All rows are made from the same 11 directions, up to rounding. Whole rows:
[[ 0.22  0.01  0.63 -1.31 -0.77 -0.99 -1.10  0.57  1.81 -1.71 -1.23  0.59
   1.86 -1.05 -2.20  1.33  0.21 -0.83  1.58 -1.91]
 [-0.38 -0.62 -1.23  1.42 -0.22 -3.44  2.12  0.53 -1.17  0.16  0.88  0.70
  -0.98  0.25 -0.21  0.63  1.99  1.52  1.45  0.29]
 [ 0.05 -0.12 -0.63 -0.87  0.17 -0.16  0.79 -0.09  0.13  0.43 -1.06 -1.34
   1.67 -0.46 -0.02  0.32 -0.23  0.28 -0.96 -0.59]
 [-0.69 -0.67  0.16 -0.73  1.88 -2.53  0.48  1.36 -0.99  2.08 -2.49 -0.73
  -0.70  0.02 -0.16 -1.74 -0.66 -0.03  0.85 -1.56]
 [-0.09  0.14  1.30  0.59 -1.01 -0.05 -0.96 -0.28  1.10 -1.64  0.68  1.16
  -1.43 -1.16 -0.70  1.10  0.85 -0.05  0.53 -0.38]
 [-0.25  0.48 -1.55  0.09  0.08  0.83 -0.10  0.62  0.21 -0.28  1.42 -1.80
  -0.13 -0.04 -0.24 -0.03 -0.28  0.42 -1.04  0.41]
 [-0.25  0.20  0.16 -1.02 -0.64  0.01  0.00 -0.90 -0.06 -0.13 -1.51  0.35
   0.75  0.36  0.07  0.61  0.12 -1.07 -0.09 -0.90]
 [ 0.22 -0.30 -1.59 -0.41  0.21  0.95 -1.18  1.67  0.47  0.23  0.22 -0.91
  -0.25  2.79 -1.32 -0.40 -1.09 -1.38  2.36 -0.99]
 [-0.50  0.08 -0.68  0.12  1.51  0.57  0.33  0.28  0.13 -0.69  2.16  0.43
  -0.10 -1.40  0.31 -1.30  0.40 -0.72  0.04  0.78]
 [ 1.41 -0.82 -2.25 -0.70  1.74  0.87  0.37  0.56  1.50  0.80  0.68 -1.78
   0.35 -0.06 -0.71 -0.17  0.70  1.68  0.29 -1.09]
 [ 0.49  0.52 -0.62  1.63 -1.53 -1.15  1.24  0.48  0.16 -0.08  0.14 -0.76
   0.99  0.48 -1.06  2.44  0.63  2.50 -0.11  0.02]
 [ 1.49  0.25  0.78  1.38 -0.41 -2.45 -1.60  1.62 -0.90  1.23  0.11  0.95
  -0.96  1.66 -0.97 -0.65 -0.49  3.33  1.19  1.67]
 [-1.07 -1.12 -0.12  1.02  2.17 -2.93  2.30  0.64 -1.42  1.01 -0.22  2.85
  -1.57  0.51  0.25 -1.37  1.62 -1.38  3.84 -1.08]
 [-0.46  0.93  1.01 -0.38 -2.07 -1.84 -1.74  0.18 -1.08 -0.39 -1.08 -0.04
  -0.41  0.45 -0.31  0.22 -0.81  0.44 -1.04  0.92]]

Rows cut short, each followed by the rest of it:
[-0.46  1.16  1.57  0.61 -0.18 -1.34  0.58  0.33 -0.22 -0.25 -1.11  0.91
  2.20 -1.49 -0.63] : [ 0.61 -0.43  0.47 -0.40  0.05]
[ 1.05  1.04  0.57  0.65 -0.53  2.41 -1.22 -0.50  0.65  0.96 -0.69 -0.60
 -0.77  1.47 -0.13] : [ 0.89 -0.78  1.38 -1.01 -0.33]
[ 0.00 -0.44  0.79 -0.14 -0.59 -1.86  0.54 -0.47 -1.13  0.70 -1.76  1.39
  0.27  1.00  0.35] : [ 0.13  0.28 -0.22  0.99 -0.15]
[-0.31  1.64  0.07 -0.11 -2.00  0.74 -1.21  0.07 -0.20 -1.51  0.43  0.47
  2.16  0.95 -0.74] : [ 0.94 -1.07 -1.10 -0.37  1.15]
[ 0.16  1.68  0.16  0.99 -0.21  0.21 -1.15  1.12  0.42 -0.08  0.22  0.09
  0.06  0.59 -1.51] : [ 0.56 -0.62  1.08  0.31 -0.15]
[ 0.35  1.01  0.63 -0.75 -1.69 -0.34 -1.41 -1.57 -0.75 -0.40 -0.91  2.15
 -0.02  1.43  0.23] : [ 0.52  0.51 -0.29 -0.04  0.61]
[ 0.95 -0.72  0.75  0.25  0.14 -0.29 -0.88  0.38  0.75 -0.16  0.91 -0.56
 -0.90 -1.46 -0.05] : [-0.38  0.05  1.96 -0.74  0.87]
[-0.13  1.69 -0.58  0.53  0.01  0.20 -0.02  0.13 -1.12  0.74  0.13  0.02
  0.90  1.04  0.10] : [-0.27 -0.65  0.77 -1.00  1.10]
[-0.17  0.12 -1.50  0.33 -0.25  1.29 -0.15 -0.45  0.00 -0.44  1.83 -0.31
 -1.83  0.97  0.40] : [ 0.11  0.76 -0.31 -0.09  0.37]
[-0.66  2.85  0.11 -0.92  1.91  2.59  0.33 -2.45  1.46 -0.87 -0.73  3.02
  1.14 -1.77 -0.39] : [ 0.76  1.91 -1.81 -0.19 -2.60]
[ 1.39  0.16 -1.02  0.12 -0.56  0.58 -0.38 -0.30  0.62  0.31  0.20 -0.02
  0.14  1.52 -0.62] : [ 1.06  0.66  1.58  0.44 -0.16]
[ 0.12 -1.87  0.24  1.50  1.19 -2.30  1.59  2.04 -0.96  1.81  0.16 -1.78
 -0.82 -0.52  0.45] : [-1.26 -0.77  2.09  0.24  0.84]
[ 1.08 -2.69 -0.16 -0.49 -0.24 -0.09  2.37 -0.86  0.98  0.12 -1.11 -0.07
  1.93  0.02  0.36] : [ 1.46  1.03 -0.43  1.53 -1.32]
[-0.09 -0.38 -0.17  1.41  0.46  0.15  0.56  0.31 -0.81  0.25  1.84  0.62
 -1.25  0.54  0.80] : [-0.85  0.13  0.14  0.55  1.47]
[ 0.74 -2.91  1.74 -0.73 -0.04  0.09  1.26 -2.52  0.23  1.47 -2.98  0.94
 -2.45  0.43  1.93] : [ 0.59  1.46 -0.67  0.86 -2.20]
[-0.98  1.36 -0.33 -0.77 -0.43  0.53 -0.43 -0.63 -1.01 -0.01 -0.80  0.47
  0.49  1.15  0.33] : [-0.25 -0.55 -1.77 -0.50 -0.03]
[ 1.24 -1.12  1.58 -0.64  0.70  2.06 -0.77 -1.26  0.04  1.42 -1.19  0.66
 -0.53  0.80  1.58] : [-1.20 -0.84 -0.40 -0.25  0.28]
[ 0.16  1.29 -0.13  0.26  0.51 -0.81 -0.98  1.49  0.22  0.89 -0.92 -1.01
 -0.06  0.24 -1.50] : [-0.03 -0.78  1.76 -0.16 -0.80]
[-1.15  2.37 -0.36  0.24 -0.75  0.88 -0.64 -0.26 -1.53  1.06 -1.36 -0.50
 -0.68  2.36  0.22] : [ 0.15 -1.20 -0.65 -1.30 -0.20]
[-0.90 -1.86  0.65  1.71 -0.23  0.27  3.06  0.79  0.32  0.14 -0.10 -2.52
  0.51 -1.37  0.65] : [ 1.25 -0.74 -0.36 -0.47 -0.61]
[-1.57  2.40  1.17 -0.39 -1.16  0.01 -1.14 -0.73 -0.13 -2.32 -0.03  2.60
  1.13 -0.86 -0.74] : [ 0.63  0.10 -2.57  0.09 -0.02]
[ 0.91  0.18  0.55  0.55  1.45  0.64  0.36 -0.09 -0.33  1.57 -0.39  0.80
  0.62  0.41  0.53] : [-0.94 -0.40  1.04  0.07  0.48]
[-0.80 -2.05 -0.07 -1.21 -2.17 -1.49  0.42  0.07 -0.91 -1.59  0.32 -0.93
  1.44 -0.20  0.85] : [-0.04 -0.69 -2.26 -0.11  1.53]
[-0.58 -0.39 -0.35  0.29 -0.38  0.68  0.66  0.25 -0.33  0.24  0.37 -2.44
 -0.24 -0.43  0.82] : [ 0.01 -0.93  0.14 -1.92  0.60]
[-0.22 -1.23  0.80  0.04  0.29 -0.02 -0.88  1.22 -0.02  0.21  0.73 -2.41
 -1.52 -1.41  0.65] : [-1.51 -1.55  0.54 -1.56  1.14]
[ 0.06 -0.64  0.86  0.34  2.60 -1.32 -0.39  0.10  0.67  0.87  0.27  0.68
 -4.35 -2.46  0.14] : [-1.56  1.74  1.83  0.27 -1.25]
[ 0.05 -0.67  0.12  0.01 -0.78  2.31  1.54 -2.77 -0.63  0.06  0.11  0.95
  0.09  0.84  2.40] : [ 0.66  0.76 -1.52 -0.94  0.69]
[ 0.57  0.57 -0.44 -1.65  0.14  1.73 -2.38  1.20  1.79 -0.83 -0.54 -0.61
  1.80  0.83 -2.02] : [-0.05 -1.49 -1.53  1.27 -1.40]
[-0.21  0.38  0.43  0.17 -0.18 -0.66 -0.08 -0.55 -1.61  0.72  0.09  0.23
 -0.52  0.05  1.33] : [-1.03 -0.31  0.71 -1.59  1.83]
[-0.95  0.00 -0.41  1.10 -1.53 -0.20  1.32  0.07 -0.30 -0.70  0.37 -0.90
 -0.07  0.34 -0.01] : [ 1.65  0.15 -0.44 -0.21 -0.10]
[-0.12  0.59 -0.71 -1.20 -0.03  0.22 -1.05 -0.90 -0.41  0.11 -0.22  0.14
 -1.07  0.53  0.42] : [-0.58  0.42 -0.28 -0.78 -0.02]
[ 0.17 -0.36  0.34  0.26  0.23  0.49  0.32  0.00 -0.10  0.61 -0.31 -0.39
  0.02  0.16  0.44] : [-0.18 -0.47  0.11 -0.24  0.08]
[-0.17 -1.20 -1.60 -1.38 -0.49 -1.53 -1.30  1.31 -0.83 -0.41  1.35 -2.01
 -0.67  0.35  0.14] : [-1.72 -0.77 -0.10 -0.45  1.70]
[ 0.03  1.51 -1.06 -0.07 -0.69  0.58  1.64 -1.60  0.82 -0.59 -0.81  0.47
  2.14 -0.29 -0.66] : [ 2.74  1.72  0.49 -0.61 -1.60]
[ 0.85  0.79  0.28  0.90  1.59 -0.32 -0.42  1.11  0.62  0.77  0.38  0.43
  0.06 -0.68 -1.05] : [-0.54  0.00  2.18  0.46 -0.09]
[-0.57  0.41 -1.31 -0.02  0.08  2.09  0.94 -1.36  0.28 -0.51  0.77  0.42
 -0.52  0.74  0.56] : [ 0.77  1.09 -1.69  0.16 -0.86]
[-1.81  2.04 -2.08 -0.11  1.71  1.77  0.42 -0.23  0.79 -0.79  1.38 -0.60
 -1.61 -1.19 -0.52] : [ 0.03  1.19 -1.35 -0.72 -1.92]
[ 1.27  0.96 -0.70 -0.92  0.35  3.16 -1.98 -0.05  1.53 -0.05  0.03  0.09
  1.02  1.73 -1.06] : [ 0.14 -0.79 -0.58  0.69 -0.81]
[-0.39  0.59  0.27 -0.85  0.49  1.77 -0.59 -0.29 -0.42  0.23 -0.17 -0.55
  1.10 -0.09  0.88] : [-1.23 -1.53 -1.37 -1.49  0.79]
[ 1.40 -1.21 -0.40 -0.03  0.74  1.25 -0.08 -0.24  1.09 -0.17  1.74 -0.31
 -0.04 -0.80  0.41] : [-0.43  0.51  1.13 -0.17  0.87]
[ 0.76  0.36 -0.17  0.25  0.81  0.29  0.17 -0.89  0.32  0.83 -0.16  0.66
 -1.08 -0.07  0.18] : [ 0.19  1.22  1.59 -0.23 -0.55]
[-1.13  2.89 -0.47 -0.49 -0.32  1.14 -1.03 -1.18 -1.42 -0.49 -0.02  2.75
  0.66  2.03  0.17] : [-0.45 -0.08 -2.54  0.26  0.51]
[-0.56 -0.20  1.62  1.82 -0.10 -1.00  0.84  0.52 -1.67  1.21  0.10 -0.89
 -1.06 -0.78  1.45] : [-0.85 -1.18  1.53 -1.91  2.00]
[ 0.34  0.26  0.73  1.40  2.83  1.01  0.80  0.46  0.52  1.48  0.20  0.85
 -0.93 -0.80  0.07] : [-1.05  0.16  0.93  0.75 -0.81]
[-0.56  1.32 -0.67  2.04 -3.78  1.61  0.59 -1.26  0.28 -2.88  3.34 -0.93
  0.00 -0.57  0.30] : [ 3.36  0.92  0.90 -2.72  2.28]
[-0.67 -2.03 -1.73 -2.61 -0.97  0.37 -0.21 -0.01 -0.82 -1.39  1.21 -1.71
  1.87  0.44  1.31] : [-1.53 -1.19 -3.47 -0.48  1.83]
[ 0.98 -0.96 -1.08 -1.00  0.28  0.05 -0.38  0.27  0.81  0.14  0.28 -1.49
  0.26 -0.25 -0.27] : [-0.18  0.14  1.07 -0.34 -0.11]
[-0.12  0.71 -0.37 -0.49 -0.43 -0.82 -1.09  0.39 -0.37 -0.35  0.49 -0.71
 -0.03 -0.49 -0.23] : [-0.48 -0.31  0.88 -1.28  1.02]
[-1.18 -0.21  1.44  1.14  1.02 -0.30  1.38  1.65  1.67 -0.38 -1.07 -1.37
  0.32 -2.75 -1.45] : [ 1.11 -0.55 -0.38  0.54 -2.70]
[ 2.06  1.82  2.32  1.05  1.25  3.22 -0.07 -1.43  1.93  0.69 -1.29  3.09
  2.78 -0.27 -0.69] : [ 1.34  0.11  1.22  0.57 -1.08]
[-1.47  0.34 -0.40 -0.27 -1.81 -2.30  1.17 -0.65 -0.91 -0.98 -0.68 -0.54
  0.06 -0.88  0.13] : [ 1.45  1.00 -0.23 -1.20 -0.24]
[ 0.29 -0.20  0.62 -0.51 -0.64 -0.45 -0.37 -0.36  0.25 -0.45 -0.56  0.43
  0.64 -0.40 -0.15] : [ 0.39  0.11  0.01 -0.03  0.00]
[ 1.38  0.50 -1.89 -1.85  1.02  0.82 -0.26 -0.38 -0.17  1.16  0.00 -1.76
  2.86 -0.08  0.50] : [-1.14 -0.60  1.86 -2.51  1.32]
[ 0.32 -0.09  0.47  0.12  1.45  0.42  0.37 -0.13  0.49  1.11 -0.99  0.18
 -0.59 -0.35  0.01] : [-0.29  0.22  0.51  0.29 -1.29]
[ 0.13 -0.37  1.92 -0.48  0.67  1.16  0.31 -1.46 -0.31  0.45 -0.84  0.92
  0.87 -1.35  1.74] : [-0.97 -0.55 -0.75 -1.40  0.78]
[-0.55 -0.47 -0.15 -1.37 -1.47 -2.25 -0.26 -0.05 -0.27 -0.20 -1.97 -1.30
 -0.30 -0.14 -0.41] : [ 0.84  0.20  0.04 -0.57 -1.12]
[ 1.09 -2.24  0.70 -1.04  3.06  1.78 -0.50  1.23  0.99  1.29 -0.17 -0.37
  0.74 -0.29  0.41] : [-2.90 -1.77 -1.42  1.66 -0.35]
[-0.45 -0.54  0.95  1.17  0.71 -0.80  1.47  1.69  1.39  0.01 -0.64 -2.20
  0.69 -2.73 -1.16] : [ 1.05 -0.54  1.27 -0.39 -1.60]
[ 1.85 -0.06  1.66 -0.70  0.25  0.37 -0.44 -1.08  1.25 -0.28 -0.89  2.11
  2.79 -1.25 -0.33] : [0.46 0.42 1.00 0.27 0.12]
[ 0.62  1.24 -1.66  2.25  0.48  1.41  1.18  0.08  0.54 -1.42  3.89  2.91
  1.39  0.94 -0.89] : [0.94 1.71 0.11 2.47 1.26]
[-0.86 -0.17 -0.31 -1.10 -1.00 -1.92 -0.52 -0.63  0.48 -0.19 -1.88 -1.35
 -3.32 -0.74 -0.57] : [ 1.31  1.57  0.61 -0.74 -2.66]
[-0.26  1.99 -2.49 -0.84  1.23  0.61 -0.63  1.03  0.53  0.10  0.74 -2.03
  0.98 -0.40 -1.28] : [-0.40 -0.28  1.01 -1.42 -0.50]
[ 0.22  1.36 -0.37  1.29  1.23  2.16  0.92 -0.54  0.35  1.23 -0.03  0.07
 -0.40  0.59  0.13] : [ 0.56  0.29  0.93 -0.48 -0.90]
[ 0.98 -3.13  1.03 -1.33 -0.83 -2.00 -0.95  2.31  2.31 -0.75 -1.82 -2.40
  0.89 -1.13 -2.15] : [ 0.84 -1.05  0.14  2.04 -2.15]
